The rows of a group lie close to one hidden flat surface of 10 dimensions, which passes through zero. Surfaces can cross.
In the rows, zero is written as 128.
Known rows, each followed by its group:
[128 152 122 139 110 150 147 168 145 171 111 114 121 202 148 130  82 122
 137 149 119]
gelus
[156 140 120 143  78 132 180 112 114  97  96 181 150  59 128 163 102 133
 104 153 129]
gug
[131 130 104 154 112 168 106 129  50  57 151 157  80 107 106 166  80 154
  89 166 109]
tuko
[113 142 114 127 104 120 118 136 107 177 169 132 126 114 141  63 124 157
 134 144 121]
fitis
[120  89 142 120 100 139 152 121 143 167 170 115  93 140 160 110 124 126
 120 109 135]
gug
[169  86 106 128 105 139 157 142 119  74  93 160 148 152  92 149  78 117
 105 138 152]
gelus
[125  98 130 112 197 127 112 138 121  50  88 141 115 117  95 205  99 120
 153 124 107]
gelus
[ 86 126 155 145 127 127 141 104 113 155 127 117 142  76 150 123 128 130
 126 121 126]
fitis
[109 118 161 124 156 172  81 114 101  78 127 157 172  90  94 107 142 173
 115 152 113]
gug
[129 120 178 147 117 135 148  90 131 113 162 111  60 100 133 138 153 128
 104 124 163]
tuko
[136 209 105 153 162  84 109 137 103 115  92 133 171  83  87 112 128 156
 152 171 123]
gug
[112  96 137 122 146 113 135 142 144 138 134 144 112 132 143 141 130 108
 149 105 132]
gelus
[121  64 179 127 120 162 136  64 160 179 209  56  96  85 165 119 146 171
  69 104 129]
fitis
[169  91  58  89 105  73 141 154 143 164 144 119 128 142 111  94  82 124
 134 129 147]
gug
[ 90 166 158 140 176  81 124  99 101 157 167  82  82  20 122  98 115 203
 165 150  97]
gelus
[ 96 107 123 126 180  97  99 135 121 152 142 114 147  95 115 104 119 141
 147 120 133]
fitis
[167 135 102 128 102 124 139 136 122 112 135 159 135 110 112 132 106 138
 109 157 141]
tuko
[125 203 157 145  88 159 143  92 120 152 147  99  97 101 159 120 147 175
 114 155  81]
fitis
[154 144 129 106  98 130 150  78 127  98 136  81  34  95 141 214 134  91
  86 128 139]
tuko
[144 129  95  86 171 130  75 157 137 129 163 114  97 141 127 154 109 150
 142 148  89]
gug
[136 161  91 101 146  94 117 182 130 131 131 187 101  92 153 185 108  92
 172 155 123]
gug
[129 149 113 153 102  81 150 161 122 146  95 153 159 184 107  60 132  82
 156 121 190]
fitis
[150  98 128 105 128 115 155 154 188 176 136 157 171 123 150 112 123 140
 153 123 121]
tuko
[130 166 135 110 127 110 130 122 162 192 167  87  80 112 171 134 150 133
 142 130 115]
tuko
[ 85 131 112 112 152  99 119 142 121 149  81 120 176 139 125 115 129  97
 169 103 116]
tuko
[126  78 125 125 131  89 170 136 133 138 140 147 102  85 133 137  85 129
 146 119 142]
tuko
[124 139 123 108 107  98 160  97 139 164 127  86 105  81 149 144 118 127
 131 119 117]
tuko
[101 145  78 124 100 170  97 109  55 104  99  79 125 165 125 159  97 113
  93 124  76]
tuko
[168 175 117  95 115 134 119 135 159 132 122 153 148 105 141 159 152 129
 126 156 112]
tuko
[139 145 145 159  49 144 188 102 125 132  93 139 157 143 138 112 136  95
  92 124 171]
fitis
[108 167  83 120 101 148  71 142  51 117 137 137 139 151 121  96 115 123
 118 150 107]
gelus
[102  99 151 110 153 132 118  82 120 113 113  86 148  96  98 105 134 167
 118 113 106]
gug
[124 154 157 146 117 121 129 158 140 140 136 183 119 146 156 121 170  75
 146 131 183]
gug
[114 141 137  99 104 104 147 124 116 137 130 123  66 102 148 151 115  85
 146 134 155]
gelus
[131 162 148 144 126 181 145 125 151 108  44 119 182 167 120 170 115 133
 114 149 101]
gelus
[111  75  99 154 162 131  96 146 111 144 135 100 180 167 111 106  88 125
 107 110 148]
fitis
[110  43 141  87 125 177 118 131 116  90 158 180 104 106 140 155 119 147
 123 115  85]
fitis
[127 101 158 135 147 132 153 129 138 132 152  85  60 144 132 143  79 151
 133 129 129]
gelus
[127 105 179 179  94  99 206  92 138 151 123 121 142 102 111  57 131 151
 120 116 182]
fitis
[116 121 116 126 102  89 153 147 134 159 109 189 180 100 137  89 149  91
 149 117 166]
gelus
[181 105  85  44 128 104 106 107 170 126 130  74 121 135 100 137 136 122
 107 127 135]
gug
[124 137 149 136 147 112 120 127 136 128 129 134 142 120 112  96 149 134
 138 132 159]
gug
[ 86 138 159 161 167 146 105 134 117 132 138  97 106 181 127  95 138 159
 157 114  91]
fitis
[105 109 169 149 144 141 151 124 139 128 104 101 119 163 122 123 116 125
 136 115 139]
gelus

New rows. What belongs after each?
[105 136 156 151 174 119 133 121 135 131 117  97 109 123 132 151 127 134
 150 117 118]
fitis
[143  96 150  94  77 190 153 147 174 167 184 191 117 115 204 155 130 145
 115 135  90]
tuko
[146  60 107 141 143 167 151 175 194 181 176 186 161 137 180 152 107 183
 126 112  59]
gelus
[139 133 148 184 159 116 146 129 144  96  92 122 139 176 104 141 144 106
 136 105 161]
gug
[ 78 129 194 140  97 148 160  89 138 161 116 112 131 123 159 102 178 104
 125  99 150]
gelus
[144 215  76 139  67 150 101 162  92 148 117 158 157 184 146 112 134  93
 113 161 131]
gug
[100 116 150 165 106 134 161  94 106 134  90 123 184  92 127 119 117 117
 101 119 157]
fitis
[100  99 135 129 121 148 142 125  86  94 132 166  97  71 138 170  87 138
 125 133 103]
tuko
[ 85  79 151 140  98 184 118 138  90 105 127 163 149 202 121  61 139 130
 124  98 121]
fitis
[127 101 135 111 173 130 105 137 146 130 185 116  73 115 134 138 118 176
 146 129  86]
fitis
[118 102 171 109 125 155 143  93 133 118 153 139 102  42 150 159 129 165
 114 139  99]
gug
[152 121 153 167 187 142  91 129 134 104 164 111 146 143  75  78 125 208
 118 152 135]
gug
[ 99  99 119 113 109 144 124 144 116 172 168 122  99 146 166 113 103 132
 134 117 102]
gug
[134 114 103 113 145 133 123 114 123 108 131  74  71 129 134 204  95 126
 116 118  89]
tuko
[125 150 129 110 118 165 105 102 119  97  96 114 144 139 128 163 157 112
 102 125 106]
gug
[ 84 155 159 152 139 185 102 120  92  69  71 158 170 152 127 157 166  94
 122 121 113]
gug
[121 123 144 133 118 151 141 137 142 152 140 103  95 172 149 133 111 124
 125 126 127]
gelus
[113 190 137 108 152 101 134 116 137 124  95 126 107  50 148 196 145 108
 157 143 108]
fitis
[120  98 133 123 116 156 127 122 130 135 150 111 108 153 145 133 122 131
 112 112 108]
gug
[168 128 107 111 130 102 115 107 140 101 137 132 131 104 110 136 163 118
 113 125 149]
gelus
[141 108 146 149 151 110 176 112 158 101  94 112 103 135 129 195 129 102
 134  93 134]
gug
[110 153  83 127 149 155  62 150  72  92 114 152 170 135 111 132 120 147
 129 146  75]
gelus
[173 180  95 129 164 117  94 168 133  91 118 163 132 136 109 171 122 128
 143 170 128]
gug
[ 94 113 124 133 159  81 136 174 136 183 157 136  85 131 158 116 107 110
 185 112 133]
gug
[160 102 123 124 107 133 152 111 151 122 139 158 146  86 136 143 137 143
 103 125 123]
gelus
[141 136 148  57 136 124  89 112 151 113 128 138 135  84 120 128 188 102
 124 143 163]
gug
[135 130 101  61  96 123  92 135 119 108 119 185 152 113 118 107 171  91
 128 136 143]
fitis
[145  66 110 131 126 153 152 160 121 105 142 159 104 139 128 165  40 158
 121 140 104]
gelus
[141  46 134 109 111 126 163 128 156 102 130 188 128 107 144 167 140  87
 119  91 154]
gelus
[152 118  79  95 104 152 118 166 139 148 140 154 139 165 156 154  99 120
 126 135  94]
tuko
[155  98  80 122 151  91 124 164 126  99  97 148 159 162  81 125  93 112
 142 124 148]
gug
[159  93 146 107 120 150 151 139 171 110 125 191 153 112 141 160 136 129
 124 132 128]
tuko
[145 159 135 158 124 142 119 150 137 140 159 140 111 161 144 123 141 130
 125 143 142]
gug
[191  67 130  96 131 139 150  84 171 113 173  81  93  95 109 155  98 194
  81 134 108]
gug
[ 96  76 145 138 158 136 124 131  91  61  93 134 128 148  90 138  97 117
 136 110 138]
gelus
[129 116 118 142 127  93 136 140  94  89 128 157  80 110 104 140 109  87
 130 135 185]
tuko
[143 135 110 139 151 107 107 161 119  95 118 163 136 146  93 121 123 110
 143 143 158]
tuko
[163 182  91 124  94 134 129 117 109 108 101 134 158 102 115 144 121 136
 102 162 111]
gug
[104 108 160 165 167 101 131 146 138 132 120 129 127 175 116  95 146 102
 160  97 169]
gug
[ 87  80 144 145 190 113 116 166 152 176 148 112 147 182 134  73 120 149
 181  93 117]
tuko
[129 121 145 113 117 157 120 103 103  79 127  98  76 143 124 167 117 111
 105 126 134]
gelus
[139 131  84  99  94 131 157 108 113 121  87 134 179  57 129 165  79 158
 115 144  72]
tuko
[ 90 107 136 112 137 123 145  99 136 134  53  97 204 134 124 126 139 107
 142  83 108]
tuko
[128 142 135 136 128 115 138 120 175 162 107 154 199 111 138 104 195 115
 134 109 137]
gelus
[ 85  77 129 136 137 139 108 138  66  78 117 157 141 141 104 106 105 116
 133 109 135]
gelus
[ 91 149 136 103  89 168 118 110 108 131 107 139 141 106 172 168 157  79
 111 123 113]
fitis
[100 146 140  92 152 103  98 125 107 114 142 102  52 116 141 165 150  74
 157 117 141]
gelus
[136 132 134 151  84 173 146 115 133 112  71 156 218 159 111 107 146 126
  90 126 134]
gelus
[127 185 143 117  57  99 204 145 138 161 125 190  59  87 183 142 133  93
 176 146 131]
fitis
[128 141 126  95 107 130 143 115 148 152 121 130 116  92 167 168 136 110
 132 123 106]
tuko
[ 70 134 110 108 117 147 123 117  99 180 138  73 102 121 176 145  98 136
 138 110  54]
tuko
[114   4 155 109 134 164 170 135 180 145 158 132  93 166 182 174  96 121
 129  67 101]
tuko
[103 102  99 127 156 108  89 176  72 127 178 103  51 183 117 103  58 127
 159 132 130]
gelus
[129 118 104 117 133  87 136 151 162 182 114 106 166 171 130  86 127 109
 157 103 140]
tuko
[ 92 109 126 174 173 140 101 138  82 102  99 116 201 167  72  60  98 182
 137 119 103]
tuko
